All groups share one centre, and each spreads out both ways along 11 directions, with some noise.
In the rows, zero is written as 128.
Some rows, each with its group after it:
[160 136  66 182 140  76 157 121 161 191 101 163 102 146 124 180 183]
j_258
[133  89 112 178 102 109 121 117 120 100  95 173 157  98 178 125 135]
j_894
[104  98 138 157 134 160 176  68 131  88 144 215 155 137 144 199  91]
j_819
[119 185 130 122 174 132 129 113 113 114 127  89 174 116 154 120 144]
j_894
[106  79 118 110 118 161 143 133 150 116 129 152 116 140  90 154 151]
j_894
[118 107 139 150 141 129 148 111 123 128 131 167 132 138 131 143 125]
j_819
[115 136 148 122 113 125 139 113  96 126 116 134 131 103 136 129 141]
j_267
[109 129  87 109 151 162 156 103 160 121 125 158 157 165 153 128 134]
j_258
[ 99 145 130   4 141  92 128  96  88 195 121  99 142 124 132 140 114]
j_258
[125 129 137 122 121 139 156 120 135 124 164 107 101  99 142  97 128]
j_267
[140 130 136 171 156 145 135 106 148  99 132 118  76 125 123 139 121]
j_258
[135 137 169 130 144 137 120 146  86 141 109 145 122 106 136 108 188]
j_894
[114 138 117 124 150 111 143 112 142 108 136 102 162 121 121 142 124]
j_894
[117  75 123 135  85 108 103 162 126 148 123 105  83 130 122 113  89]
j_267
[156  48 126 151 102 162  88 144 131 129 118 138  88 152 144 117 102]
j_159
[144  88 151 170 144 109 162  97 102 176 154 116  97 125 146 124 133]
j_894
[109  97 174 133 145 134 107 118  81 122 124  87 104 104 144 133  96]
j_159
[125 130 124  92 144  91 146 140 151 170 147 160 113 118 151 115 110]
j_258
[ 99 142  69 121 103 114  98  73 123 101  63 136 187 166 160 138  77]
j_894
[148 115 133 176 141 134 160 143 136 140 167 151 134 127 126 192 130]
j_267
[132 120 135 127 143 146 106 128 109 143 118 118 139 163 140 108 116]
j_267
[100 120 132 160 110 167 140  98 151  82 117 188  98 161 107 148  88]
j_894
[109 130 129  92 134 119 121 133 105 155 102 128 136 128 128 113 166]
j_267
[135  64 131 153 158 174 113  84 153  65 133 139 141 163 149 103  80]
j_159
[115 130 125 165 139 143 122 113 105 126  74  92  87 127 132  84 190]
j_819
[140 132 130 121 130 129 119 127 122 140 122  94  72 109 123 137 142]
j_258
[141  88 112 141 154 145 154 123 129 138 133 129 152 122 136 161 200]
j_894
[103 121 122  89 136 123 131 124 137 113 118 121 148 116 138  99 136]
j_267
[120 138 112  97 120  96 138 103 122 148 108 147 156 131 136 120 134]
j_819
[104 179 133 134 174 101 153 122  87 149 117  66 157  95 130 145 187]
j_894
[112 118 116  74 110 129 140  95 128 167 130 143  60 131 156 140  75]
j_258
[140 142 110 109  95 126 138 149 119 159 118 138 118 108 112 159 181]
j_159
[126 133 152 163 124 120 151  82  85 147 132 115 123 142 114 135 137]
j_267
[148 117 119 116 133 113 122 105 106 173 127 142 178 168 145 123 125]
j_159
[108 113 112 145 134 119  97 141 123 102  83 128 173 140 139  95 145]
j_258
[110 110 106 113 150  94 125 140 140 136 120 147 178 130 161 127 108]
j_258
[155 152  95 135 158 133 126  91 154 118 125 125 140 146 157 133 113]
j_258
[115 133 142 129 113 117 149 114 123 140 111 184 103 126 141  73 142]
j_819
[132 135 137 108 139 153 100 153 126  86 139  53 100  64 161 125 125]
j_159
[191 160 163 101  94 154 123 133  90 150 169 118 129 101 154 103 148]
j_258
[108 111 101 155 133 139 144  98 112 129  93 124 149 144 116 182 164]
j_258
[158 113 138 169 143 152 115 147 146  96 165 109 105 115 147 151  90]
j_267
[127 122 127 106 121 134 122 117 107 130 119  97 135 117 135 128 138]
j_159
[127 135 115 130 123 143 136 118 152  93 145  87 103 111 119 146 109]
j_819
[134 105 158 122 132 149  95 162 106 148 132 149 145 161 143 107  97]
j_267
[134 159 131  98 145 143 136  91 116 140 122  89 118 132 110 113 162]
j_258
[ 81 149 102 135 173 114 168 140 139 155 139 118 165 120 174 136 136]
j_159
[161 120  96  93 131 155 126 101 119 153 134 168 207 174 156 159 142]
j_159
[106  87  83 182 121  96 175 129 136 149 155  83 136  93 171 176 120]
j_894
[153 155 111 126 145 145 130 107 140  90 147  64 115  71 169 129 140]
j_267
[109  79 125 137 119 120 112 129 130 106 122  78  93 113 114 137  98]
j_819
[138 171 119 114 172  74 135  71 131 133 120  88 180 148 110  83 136]
j_819
[129 134 123  93 135 109 106 133 118 129 120  82 143 108 141  86 135]
j_819
[ 78 147 109 149 143 150 151 132 130 132 134 135 119 121 208 137  80]
j_159
[161 131  75 129 142  89 126 103 174 140 117 122 114 124 144 145 119]
j_819
[121 109 112 126 121 121 103 138 106 155  90 113 125 131 144 144 135]
j_159
[128 139  98 125 118 147 101 116 118 128 118 109 163 167 133 177  91]
j_819
[112 146  79 131 139 123 141 136 149 149 119 125 151 135 172 131 132]
j_159
[136 138 110 131 150 153 112 114 128 148  96 161 125 187 146 126 120]
j_267
[ 90  67 173  98  78 105 149 194 131 151 164 165  78  91 102 103 105]
j_819
[136 223  98 129 119 159 174 120 125 178 113 201 146 170 128 135 201]
j_819
[102 141 130 126 151 107 129 101  82 160  92  40 102 121 105 134 169]
j_894
[135  85  99 159 152 139 169 108 125 179 146 100 119 135 157 176 167]
j_894
[113  68 101 175 157 122 146 117 165 129 114 161 150 180 128 104 130]
j_159
[126 118 139 152 145 157 135 110 118 111 137 100 113 131 135 129 132]
j_267

New rows. What belongs after each?
[ 73 100 126 163  97 128 155 115 135 106 125 152 105 125 123 139  93]
j_894
[119 166 155  93 145 168 105 155 135  81 128 142 136 124 118 113 126]
j_894
[145 136 168  77 134 150 123 163 106 126 163 203 181  96 194 122 110]
j_819
[168 181 137 138  99  84 142  76 119 134 154 157 149 106 173 126  69]
j_267
[122  93 102 200 114 160 116 123 136  68 103 120 160 131 152 127 144]
j_258
[149  97 105 173 171 176 135 131 133 129 114 158 123 128 183 166 176]
j_819
[113 124 173 134 153 113  68 126  76  86  98  92 168 116 131 132  92]
j_258
[100 119 119 133  94 127 141  94  93 128 105 132 141 113 143 151 140]
j_267
[ 98  83 152 153 104 124 125 143 127  70 105 122  92  73 112  99 154]
j_894
[141 190 162  86 177 173  95 156 140 109 149  96  84 143  81 147 110]
j_894
[112 121 107 122 112  76 137  94 103 156  89 134 173 139 121 107 157]
j_258
[ 65 103 149 141 121 138 126 198 109 149 115 169  92 104 187 124  92]
j_159
[145 213  93 104 137 114 161  86 125 162 106 187 182 156 139 127 175]
j_819
[ 96 122 149 141 146 151 149 117 136  96 129 127 107 118  89 137 156]
j_894
[128  98 131 119 121 109  95 168 136 108 135 110 135  91 179  84  87]
j_258
[162 122 119 171 134 125  73 140 124  83 107 109 177 118 175 115 102]
j_258
[183 163 152 102 125 159  82 172 103 140 135 131 134 120 161 118 134]
j_258
[113 115 140 148 138 137 115 133  96 148 105 119 145 162 126 117 138]
j_819
[173 156 128 125 180 150 110 135 151 133 145 115 123 151 149 107 119]
j_267
[176 113 183 180 184 157  85 200 120 136 162 131 119 148 114 165 113]
j_267
[127 141 101 139 147 139 117  87 129 127  81  76  76 144 104 157 157]
j_258
[134  43 121 108 127 188 120 138 161 104 173 139 158 157 182  65  85]
j_159
[128 180 150 181 171  84 151 118 127 146 155  92  97 109 157  98  93]
j_159
[138 117 109 124 137 105  89 121 105 139  88  96 143 127 141 158 126]
j_819
[140 133 148 152 142 150 117 112  85 149  97 120  93 126 161 116 156]
j_894
[108  94 118 151 105  90 135 106 112 143 109  67  92 127  90 119 132]
j_267
[ 89 118  61  91 145 103 158 104 165 108  96 177 205 115 137 183 156]
j_267
[140  89  62 124 114 107 117 140 149 168 128  62 131 145 131 148 127]
j_267
[141 182 134 137 153 145  85  69  61 126  47 111 125 138 157 130 155]
j_267
[103 168 126 143 149 192 146  62  80  89  86 141 173 135 168 121 190]
j_819
[103 128 109 132 121 138 109 100 103 106 100  55 140 131  98 174 124]
j_819
[144 126 167 159 156 139 129 110 128  96 172 102 139 128 129 105  88]
j_267
[116 121 128 148 109 170 123  97 117 103 113 141  98 145 141 121 111]
j_258
[123 103 102 109 147 113 110 144 134 139 115  95 164 132 141 115 149]
j_159
[181 140 180 196 125 137 130 124  90 147 176 120 109 131 137 155  95]
j_267
[152 116  72 166 112 120 113  87 135 111  98  97 145 126 164 140 126]
j_258
[149 142  57 176 159 119 187  67 167 154 114 113 122 153 104 187 217]
j_258
[146 110 114 149  81 102 126 176 127 203 123 163  89 146 146 101 131]
j_159
[ 99  76  93 115 130 125 137 129 136 152 111 108 144 140 137 110 155]
j_819
[ 96  76 135 167 129 125 107 154 146  62  98 159 117  92 111 196 114]
j_267
[121  91 149 127 138 136 108 168 120 117 136 114 134 118 126 129 118]
j_267
[115 130 133  92 113 152 142 110 107 154 121 148 114 139 129 121 140]
j_258
[125 142 178  88 144 144 127 137 103 128 155 114 135 113 146  55 131]
j_267
[102 110 130  79 117 184 122 121 121  69 119 133 146  98 134 149 146]
j_159
[125 134 128 124 125 136  95 102  85 108  92  42 108  92 146 113 148]
j_267
[104  74 164 143 131 140 121 157  85 152 108 155 124 127 146 111 150]
j_819
[126 173 166 112 166 204 152 115 135 132 189 144  88 173 145 118  68]
j_894
[102  72  87 148  98 134 130 113 133  82  97 128 165  92 180 111 154]
j_894
[110 184 121 141 135 164 137 146 119  98 108 206 193 121 185 146 142]
j_894
[142 129  86 109 128 160 154 144 159 155 147 195 163 150 174 166 140]
j_819
[ 73  95 146 117 156 151 158 135 106 125 138 128 170 119 109 182 158]
j_258
[147  88 131 138 130 143 120 107 132 135 114 142  89 154 105 144 130]
j_894
[ 85 101  93 108  90 150 125 122  87 138  67 138 193 160 128 116 185]
j_258
[175 161 113 150 158 128  93 122 123 116 108 110 163 135 148 145 137]
j_258
[139 152 141 136 137 109 131 133 121 167 130 144 138 165 107 107 127]
j_819
[104 110 140 148 126  62 158  96 143 116 139 109 122 106  80 117 112]
j_267
[117 112 120 104 124 131 121 140 140 101 133 124 150 115 139 115 120]
j_894
[100 115 126 107 143 160 118 116 124  91 103 117 135 121 148 106 139]
j_267
[113 121  89 146 109 157  79 130 108 115  71  26  90 132 116 155 142]
j_819
[121  98 109 102 120 117  87 173 127 159  91 134 121 145 130 127 125]
j_267
[134 128 146 126 139 136 128 136 122 144 138 134 119 143 131 103 123]
j_267
[179 157 128 133 128 154  99 163 142 113 137 149  80  86 182 148 119]
j_819
[129 126 148 102 131 114  86 141  74 139 114 128 204 136 146 130 117]
j_267
[109  82 124 160 142 120 140 180 160  99 141 134 136  97 142 101 144]
j_258
